There are 10 hidden switches. A switch that is on adds its own fixed numbers to the row, and there is some noise. The rows also spread widely along 13 directions, which tell nothing about the answers.
In the rows, 128 means zero.
Known rows, each followed by its switches (1 for on, 0 for off):
[157 130 106 138 147 146 137 144 105 111 138 146  93 140  99 120 112 126
 126 109 152 123 121 124 112 127 127 124 129 143 142 165  93 116 100 133
 121 151  93 150 123]
1 0 0 0 0 1 1 0 1 1
[151 136 134 108 147 139 161 147 120  79 155 164  57 135 120 146 120 127
 152 115 143 131 109 129 104 122 138 135 133 142 156 141  94 119 106 131
 131 149  85 134 113]
0 1 1 0 0 1 0 1 0 0
[154 127  92 130 117 170 119 134 126  57  83 136  97 121 111 105 120 103
  89  84 108 101  89 109 129 140 132 110 168 143 102 155 128 150 122 174
 132 134  89 186 148]
1 1 0 1 0 0 0 0 1 1
[127 123 106 142 103 170  95 100 116 148 145 135 157 135 104  88 138  88
  82 101  89 112 126 104 135 148 123 157 141 116 129 163 107  97 133  99
  93 130 116 137 138]
1 1 1 0 0 1 0 1 0 1
[144 127 122  99 117 158 125 138 113 147 130 149 119 158  85 160 127  88
  81 131  94 130 130 108  99 150 125 163 119 151 167 154 128  69 105  57
  86 161  80 153 149]
1 0 1 1 0 1 1 0 0 0
[115  90 109 126 141 200 154 106 128  93 151 131  78  90  79 118 177 128
 101  89 108  97 101 109 142 107 142 154 166 110 144 180 107 107 136 108
 125 120  86 160 146]
0 1 0 0 1 1 1 1 1 0
[146 112 147 137  93 162 111  99 119 122  77 145  95 134  72 172 111 131
 148 160  85 143 114 118 139 181 182 133 133  90 125 159 102  83  69 100
 105 120 148 133 109]
0 0 0 0 0 0 1 0 0 0
[151 156 138 134 163 140 125 140 104 110 138 135  84  82 109 116 150 128
 113 103 113 151 108 133 106 111  79 145 115 189 149 171 153  70 146  79
 100 146 111 127 174]
0 1 0 0 1 1 0 0 1 1
[141 105 120 148 123 176 145 141  82 129 128 120 102  85 133  89 118  95
 147 100 167 129 116  96 143 173 112 119 163  95 122 169  84 155 102 149
 140 113 128 141 102]
0 0 0 1 0 1 0 0 1 0
[ 72 111 118 120 145 159 149  99  89 101 160 127  45  43  65  79 167 132
 141 128 126 159  88 139 128 135  94 150 162 138 121 156 134  73 131 102
 137  82 141 147 149]
0 1 0 1 0 1 1 0 0 1
[145 128 104 113  86 161 108 130 143 120 101 133 134 172  90 145 103 115
  75 125  95 113  99 100 143 113 179 122 136 158 111 150 143 120 114 113
 110 114 102 211 175]
0 1 1 1 0 0 0 0 0 0
[178 141 122 147 148 139 114 127 139  90 110 145 112 138  70 138 110 166
 142 115 123 117 114 126 119 137 158 123 130 117 139 170 104  99 112 144
 124 146 106 134 118]
0 1 1 1 0 0 1 0 0 0
[191 178 110 133 180 114 144 159 126 125 138 141  72 166  64 144 119 156
 142 126 184 172 149 135  88 111 127 141  92 194 185 167 103  74 106 107
  82 216  91 127 146]
1 1 1 1 0 1 1 1 0 0
[119 125 120  94 102 144 136 112 130 125 129 144  97 163  77 133 144  73
 109 127 110 130 106 103 114 143 136 137 146 137 118 137 118  83 111 107
  84 150 104 162 150]
0 0 1 1 1 0 0 0 1 0
[140 141 115 147 113 140  94  88 151  90 134 166 157 188 125 110 124  88
 112 105  88  92 113 113 143 117 159 123 138 132 102 137  83 113 121 140
 100 162 121 124 120]
0 1 1 0 0 1 0 0 1 1
[146 124 126 124 152 168 114 128 126 103 129 150 136 107 148 126 156  70
  67 106  58  92 116 115  85 112  50 153 129 165 153 153 156  88 156  63
 131 151  78 120 169]
0 0 0 0 0 1 1 0 1 0
[150 120 128 129 157 179 178 159 102 149 199 127  68 109 125 148 167 120
 118 105 164 140 140 124 120  85 126 172 109 171 199 171  88  94 110  46
 101 164  93 121 148]
0 1 0 1 1 1 0 1 0 1
[177 158 115 155 137 171 127 155 112 112  92 138 107 145 183 149 116 105
  87 124 138 156 161 128 126  89 113 151  81 230 175 145 129 127 129  67
 119 176 138 114 166]
0 0 0 0 1 1 1 0 0 0
[ 89 118 114  96 124 129 154  79 160 145 230 157 129 189  77 115 174  87
 121 142 115  89 117 127 113  58 149 152 128 134 129 115  76  79 130  77
 112 139 100 145 143]
1 0 1 0 0 0 0 0 0 0
[149 146 111 160 138 162 141 132 142  97 142 121 139 141 156 106 144 104
  94 116 130 111 110 118 133  46 104 113 117 220 119 134 127 143 144  96
 134 147 128 150 183]
0 0 0 1 0 0 1 0 0 0
[156 170 117 118 128 105 101 162 105 169 158 144 152 158  91  88  88 127
 114 103 152 156 127 108 116 154 123 146 112 143 144 162 128  84 142 127
  92 127  97 158 136]
0 1 1 1 0 1 0 1 0 0
[172 125 116 178 143 172 146 127 126 177 154  94 133 143 105 132 153 104
 123 146 158 121 136 110 105  61 105 105 106 182 142 170  96 121  85  53
 104 185 128 136 173]
1 0 0 0 0 1 0 0 0 0
[151 134 129 146 112 146 104 134  85 117  99 147 109 102 112 100  92  93
 133 117 113 135 104 112 106 207 100 116 146 112 112 158 109 114  96 132
 122 127 128 135 105]
1 1 0 1 0 1 0 0 1 0
[170 147 137 146 135 175 149 150 127  75  98 102  93 113 120 139 164 112
  95  93 107 135  84 108 123  90  97 113 140 212 117 169 162 118 121 106
  79 171  89 168 198]
0 0 0 0 1 0 1 0 0 1
[137 170 119 151 133 133  92 122 114  82  98 139 132 116 122  78 114 138
 108 103 108 156 108 128 156 119 110 127 122 187 108 154 155 111 159 139
 123 109 143 144 163]
0 0 0 0 0 1 1 0 0 1
[202 169 125 139 108 110  58 149 131 180 101 140 198 198  55 126  72 138
 101 111 105 124 126  92 111 171 165 126 106 107 127 189 128  65 120 131
  57 152  92 166 140]
0 1 1 0 1 0 0 0 1 0
[165 180 106 111 128  93 105 144 143 133 122 157 128 212  65 127  87 130
 113 125 146 149 130 117 113 132 161 133 102 169 134 146 120  73 125 142
  73 170  99 167 148]
0 1 1 1 0 0 1 0 1 0
[149 135 124 128 129 129 163 161  97  89 174 154  83 154 106 116  73 172
 178  92 198 133  96 123 157 115 201 101 136 124 121 158  64 161  90 189
 144  97 105 171  88]
0 0 1 0 1 1 0 0 0 1

New rows, each followed by its switches (1 for on, 0 for off):
[118 135 148 151 123 161 119  87 113 104 116 148 106 109 149 121 156  70
 135 141  87 148 128 125 127 152  90 151 129 149 130 134 110  86 120  77
 110 153 165  77 124]
0 0 0 0 0 1 1 0 0 0
[155 128 122 134 154 159 149 160 105 144 178 120 127 114  89  99 140 137
 113  85 156 128 113 107 133 114 117 147 138 137 158 188 110 102 126 112
 100 132  75 156 146]
0 0 0 1 0 1 1 1 0 1
[102 122  77 121 135 142 112 112 115 145 187 161 156 152 133  69 113 117
 102 111 151 105 163 126 143 101 142 177 120 112 160 134  82 119 169 126
 171  90 126 128 110]
0 0 1 0 0 1 1 0 0 0
[139 112 105 119  84 151  95 135 109 184 181 166 198 177 120 104  82  99
  71 105  98  86 137 104 136 149 161 160 117  97 146 148  82 109 122  98
 126  87  99 152 103]
1 0 1 1 0 0 0 1 0 1
[115 137 104 129 112 171 138 120 131  57 110 121 107 126 118  79 136 124
 109  81 137 127  88  99 187 105 158 120 172 154  89 152 132 171 151 182
 129 100 112 200 160]
0 0 0 0 0 1 1 0 0 0
[103 116 122 174 142 190 126 105 102 125 174 113 138  38 151  55 176 123
 109  95 110 112 121 121 145  99  79 165 137 135 138 162 118 113 185  80
 159  77 159 106 146]
0 1 0 0 1 0 1 0 0 0
[119 119 102 143 120 168 138 111  94 147 151 157 106 141 163 123 127  69
 112 152 143 141 172 133 112 129 104 168  99 166 175 118  68 106 107  52
 140 157 165  83 111]
1 0 1 1 0 1 1 0 0 0
[162 127 127 174 130 189 148 125 135  96 141 128 149 147 159 111 161  56
  96  92 110  91  98  88 114  97  82 101 150 179 111 156  91 139 111  99
  96 196 102 122 154]
0 0 0 1 1 1 1 1 1 0
[115 118 115 155 120 187 107  91 120  72 123 143 137  89 122  93 142 130
  87  96  69 100 103 127 158 109 119 139 148 147 118 159 129 128 152 107
 156  91 135 137 149]
1 0 1 0 0 1 1 0 0 1
[180 177 115 163 110 124  93 133 127  93  88 171 138 202 144 133  69 119
 131 121 134 147 148 125 137 152 173 130  96 162 136 130  82 117 112 147
 106 173 157 106 101]
0 1 1 1 1 0 1 0 0 0
[154 143 108 129 142 150 105 127 123 112 104 142 108 127  97 115 130 121
 105  97 126 134 139 116 122 141 130 155 128 132 153 169 126  96 145 122
 107 152 106 135 145]
0 1 1 0 1 1 0 0 1 0
[131 129 117 121 125 137 141 137 117 117 174 169 124 173 125 135  91 116
 112 142 125 114 107 125 113  81 137 118 112 183 132 127 103 117 106  86
 150 115 113 156 138]
0 0 1 1 0 1 1 0 0 0
[166 137 128 137 148 175 153 155 100 113 126 104  99  77 100  99 150 131
 124  65 161 137 117  95 150 146 109 139 151 133 147 189 117 140 138 137
 106 143  91 156 147]
1 0 1 1 0 1 0 0 1 0
[146 158 136 152 131 144 116 100 148 122 141 122 137 135  97 103 164 125
 135 104 126 131 124 114 168 117 157 151 131 128 128 161  96  98 146 124
  87 151 140 122 138]
0 1 0 1 0 0 0 0 0 0
[141 164 119 114  79 114  81 132 117 110  71 169 117 182 133 132  58 101
 107 150  94 158 115 124 126 164 159 125 105 169 103 116 147 107 115 130
 119 108 148 167 136]
0 1 0 0 0 0 0 0 0 0
[109 117  90 154 145 160 106  90 112 145 132 135 121  93 144  88 147  79
 103 158 120 132 160 141  91 100  52 148 113 170 152 132 122  95 145  54
 171 134 174  82 156]
0 0 1 1 0 1 0 0 0 0
[104 126 110 138 152 173 153 111 117 113 165 107  97  82  97  80 189 105
 116 105 142 136 109 112 131 100  83 151 154 160 132 160 127 100 153  98
 110 141 118 143 172]
0 1 1 1 0 1 1 0 0 0
[114 144 127 134 159 140 156  91 150  54 194 161  98 125 116  96 174 123
 150 101 116  93 103 141 123  83 122 143 143 140 132 125  77 113 154 135
 140 146 111 106 118]
1 1 1 0 0 0 1 0 0 0
[ 74 112  95 111  86 158 129 110  96 184 191 139 134 154 135  77 137  28
  78 142 119 137 125 103 104 150  85 166 135 157 122 115 104  78 122  70
  87 123 133 145 142]
0 1 1 1 0 0 1 1 0 1
[136 158 133 126 112 125 128 139 112 140 169 160 144 185 114  99  88 138
 128  98 157 149 124 106 182 129 188 147 110 142 129 150  82 121 131 142
  94 104 124 161 113]
0 0 0 0 0 1 1 1 1 0
[131 133 122 174 156 164 146 117  93 135 169 111  88  85 104  87 161 135
 155 109 174 161 136 125 135 120 106 151 126 149 151 173  84  94 122 101
 100 151 151 101 131]
0 1 1 0 1 1 1 0 0 1
[152 135 156 145 165 161 130 100 137  84 128 144 110  74 110 119 187 129
 135  92  90 115 126 125 142 142 106 173 138 110 161 167 101  80 155 103
 113 152 121  74 121]
0 0 0 1 0 0 1 0 1 0
[134 177 167 120 110 151 141 110 145  43  78 146  68 141 136 172 166  96
 105 132  56 171  87 129 139  96 118 135 111 251 112 120 173  83 134  67
  73 165 140 137 200]
0 0 0 0 1 0 1 0 0 0
[130 155 137 142 170 151 151 103 136  70 152 139  72 100  81 124 180 147
 120 113 109 148 100 139 119  68  94 135 120 219 139 156 139  67 152  68
 104 164 126 119 190]
0 1 1 1 1 1 1 1 1 0
[136 118 110 143  97 180 120 100 126 105 108 140  91 135 104 140 131 115
  95 132  84 124 114 129 130 115 154 133 129 158 129 146 114 107 103  86
 119 129 141 145 149]
1 1 0 0 1 0 0 1 0 1
[115 114 107 103 135 138 140 111 135 105 143 159  83 139  43 135 128 143
 115 141 111 115 100 136 106  95 149 127 134 142 128 147 121  76 122 103
 145 107 106 170 153]
0 0 0 1 1 0 1 0 1 0
[112 115 133  99 139 153 150 109 126 101 188 152  73  92  54 129 152 170
 106 108  85 108  82 139 124  89 140 148 135 141 140 161 128  79 142  83
 133  79  90 171 159]
1 1 1 0 0 0 0 1 1 1
[119 145  94 134 102 147 113  98 141 116 121 132 133 159  91  89 129 130
  97 117 126 130 123 119 165  79 173 131 122 169 107 140 123 129 154 128
 126 106 150 175 169]
1 0 0 0 1 0 0 0 0 0
[132 109  83 111 150 130 125 123 121 137 135 157  83 152  52 122 101 139
 132 147 155 122 138 133  95 127 148 133 131 104 151 159  98  87 105 131
 152 123 101 155 119]
0 0 0 0 0 1 1 0 1 0
[167 148 142 121 131 142 131 149 116 105 110 149  96 138 121 155 113 116
 126 124 123 148 115 121 124 131 134 132 119 169 144 151 128 109 106 100
 117 146 107 141 143]
0 0 0 1 0 1 0 0 0 0
[152 161 156 146 150 133 128 113 130 125 146 125 109 107  85 111 156 172
 157  97 145 155 128 128 183 115 161 155 111 135 144 178  99  88 147 123
  84 130 145 117 137]
0 0 0 0 0 0 0 0 1 1
[150 128 124 146 150 150 150 117 132 124 158 132 108 139  77 122 151 124
 146 121 147 129 120 114 117 114 121 129 137 135 145 165  82  91 101 104
 100 173 106 117 131]
0 0 1 1 0 1 1 1 0 0
[154 162 143 129 131 149 158 170 110  99 165 119 133 130 171  90 134  97
 124  68 158 131  96  93 153 105 107 125 140 175 119 150 120 163 147 146
 103 138  84 166 151]
0 0 1 0 0 1 0 0 0 0
[110 140  97 161 134 150 110  87 123  74 106 125  90  86 131  53 153 114
 140 111 138 141 125 134 150 130 109 136 153 135 107 138 111 132 157 172
 148 115 172 115 130]
0 1 0 0 0 0 0 0 0 1
[136 166 117 152 150 133  98 119 119 140 159 129 164 119  90  76 140 148
 101  98 127 150 130 124 155  95 111 156 105 181 141 170 139  76 173  92
  96 124 135 130 175]
0 0 1 1 0 1 1 0 0 1
[147 146 124 134 128 146 112 153  97 135 157 147 167 131 148  82  98 112
 104  79 134 118 125 100 145 145 116 151 124 132 140 161 109 128 154 133
 118 106  99 145 120]
0 0 1 0 0 1 1 0 1 0
[124 135 126 111 125 152 145 123 123  94 144 146 108 146 117 115 141  91
 112 101 119 122  99 104 134 122 122 136 146 155 116 143 116 115 130 125
 101 144  93 161 148]
0 0 1 0 0 1 1 0 1 0
[162 169 148 145 141 162 142 132 148 116 150 116 140 130 119 128 170 148
  96  90 117 145 121 111 170  66 132 157 100 213 153 164 136 100 167  70
  76 153 118 135 192]
0 0 1 1 0 0 1 1 0 0
[128 113 127 138 126 160 153 128  92  82 148 158  68 107 103 130 107 130
 134 131 117 130  88 138 112 130 118 109 142 157 124 145  97 117  81 105
 154 108 124 141 119]
1 0 0 1 0 1 1 1 0 1
[140 130 132 128 160 175 178 136 115 123 190 131  75 111 130 153 175 105
 110 122 132 126 128 130 100  69  93 164 109 196 181 149 105  93 119  34
 107 177  93 122 165]
1 1 1 0 0 1 1 0 0 0
[137 115 135  84 116 145 166 137 123 104 156 161  62 143  44 179 116 144
 108 139  96 119  73 129  88  96 148 106 126 173 131 148 131  84  89  71
 126 114  74 194 165]
1 0 1 1 1 0 0 1 1 0
[167 126  87 133 126 160 125 157  99 148 112 144 106 156 137 140  87 104
  78 133 141 130 156 127  97 124 121 143  96 175 167 147 111 118 103  89
 131 145 112 150 143]
1 0 0 0 0 0 1 0 1 1
[163 148 129 137 147 138 128 151 111 113 168 157 128 133 107 118 114 122
 120 103 118 113 109 121 102 126 117 140 124 147 148 156 107  97 123 106
 120 146  83 135 126]
1 1 0 1 0 1 1 0 0 0
[188 131 130 162 165 170 137 134 136 109 128 118 104 112  77 142 172 133
 122  92 121 110 117 115 111 115 119 138 136 135 156 194 101  79 109 102
  78 197  85 117 150]
0 1 0 1 1 0 1 0 1 1
[121 136 107 117 114 149 117 123 125  89 102 150 112 149 125 119 116  88
  86 132  93 132 103 119 119 115 115 127 134 180 112 131 156 113 132 108
 132 122 109 170 169]
0 0 0 0 0 1 1 0 0 0
[111 146  65 140 108 129  68  64 133 118  44 155 103 158  71  89  93 134
 110 158 134 181 169 140 155 147 160 140 110 156 124 137 126  93 145 137
 140 120 204 125 149]
0 0 1 1 0 1 0 1 1 0
[151 149 139 170 120 146 104 112 121 130 144 138 157 141  85 110 120 135
 122 109 105 129  96 110 161 128 152 121 126 148 104 172 103  87 108 105
  77 135 137 142 140]
0 1 0 1 0 1 1 0 1 1
[143 121  95 145 112 138  67  98 120 123  62 158 131 136  90 106  82 113
 103 155  82 122 132 126  86 183 105 118 130 106 117 148 130  86 118 132
 151 113 146 125 120]
0 0 0 0 0 0 1 1 1 0
[125 106 132 113 129 207 175 140  92  85 136 123  75  73 143 119 174  69
  97  75 118 118 101  94 131 155  79 155 170 144 144 158 116 135 127 101
 105 149  78 150 144]
1 0 1 1 0 1 1 0 1 0
[143  93 104 130 122 174 118  92 146  68  75 144  62 116  57 158 135 126
  97 150  61 100  80 134  92 116 131  99 158 141 109 157 143  93  87 103
 144 129 107 166 165]
0 1 0 1 0 0 0 1 1 1
[158 176 129 151 149 156 121 144 101 137 149 135 131 117 181  95 153 105
  97  73 145 161 173 121 156 130 109 207  85 178 188 158 103  89 180  90
  72 168 138  81 138]
0 1 0 0 1 0 1 0 1 1
[147 171 144 137 127 135 104 128 104 101  83 121  91  92  95  99 127 136
 146 104 130 186 111 113 152 178 119 141 133 147 119 168 150  97 141 142
  84 131 142 140 147]
0 1 1 0 0 1 0 0 0 0
[152 155 129 143 106 137 128 153  88 141 118 147  99 166 138 143  73 111
 139 148 158 177 126 119 122 149 140 124  96 185 134 139 107 111  81  99
  96 144 149 147 128]
0 1 1 0 0 1 1 0 0 0
[159 110  91 169 120 197  75 110 130 103  58 127 147  92 129 118 123 101
  52 127  52  88 116 116 103 125  83 121 134 156 126 164 163 113 141  83
 160 123 131 145 175]
0 1 0 1 0 0 1 0 1 0
[150 164 153 148 116 125 124 111 141  90 119 134 115 140  94 124 119 160
 153 133 114 145  85 127 158  92 163  96 117 173  91 145 129 118 120 125
 118 108 151 158 156]
0 0 0 0 0 0 0 0 0 0
[172 146 121 127 135 139  88 147  97 117 110 171 117 129  84 137  75 163
 103 104  99 134 129 131 125 171 154 158 109 121 164 178 124  80 120 116
 116 117  97 144 114]
1 1 0 0 0 1 1 0 1 1
[133 132 125 120 107 143 117 124 114 116 110 151 112 133 121 118 110 102
 111 125 104 131 113 118 122 138 128 130 127 144 118 141 127 109 127 116
 129 107 131 149 139]
0 0 0 0 1 0 0 0 1 0
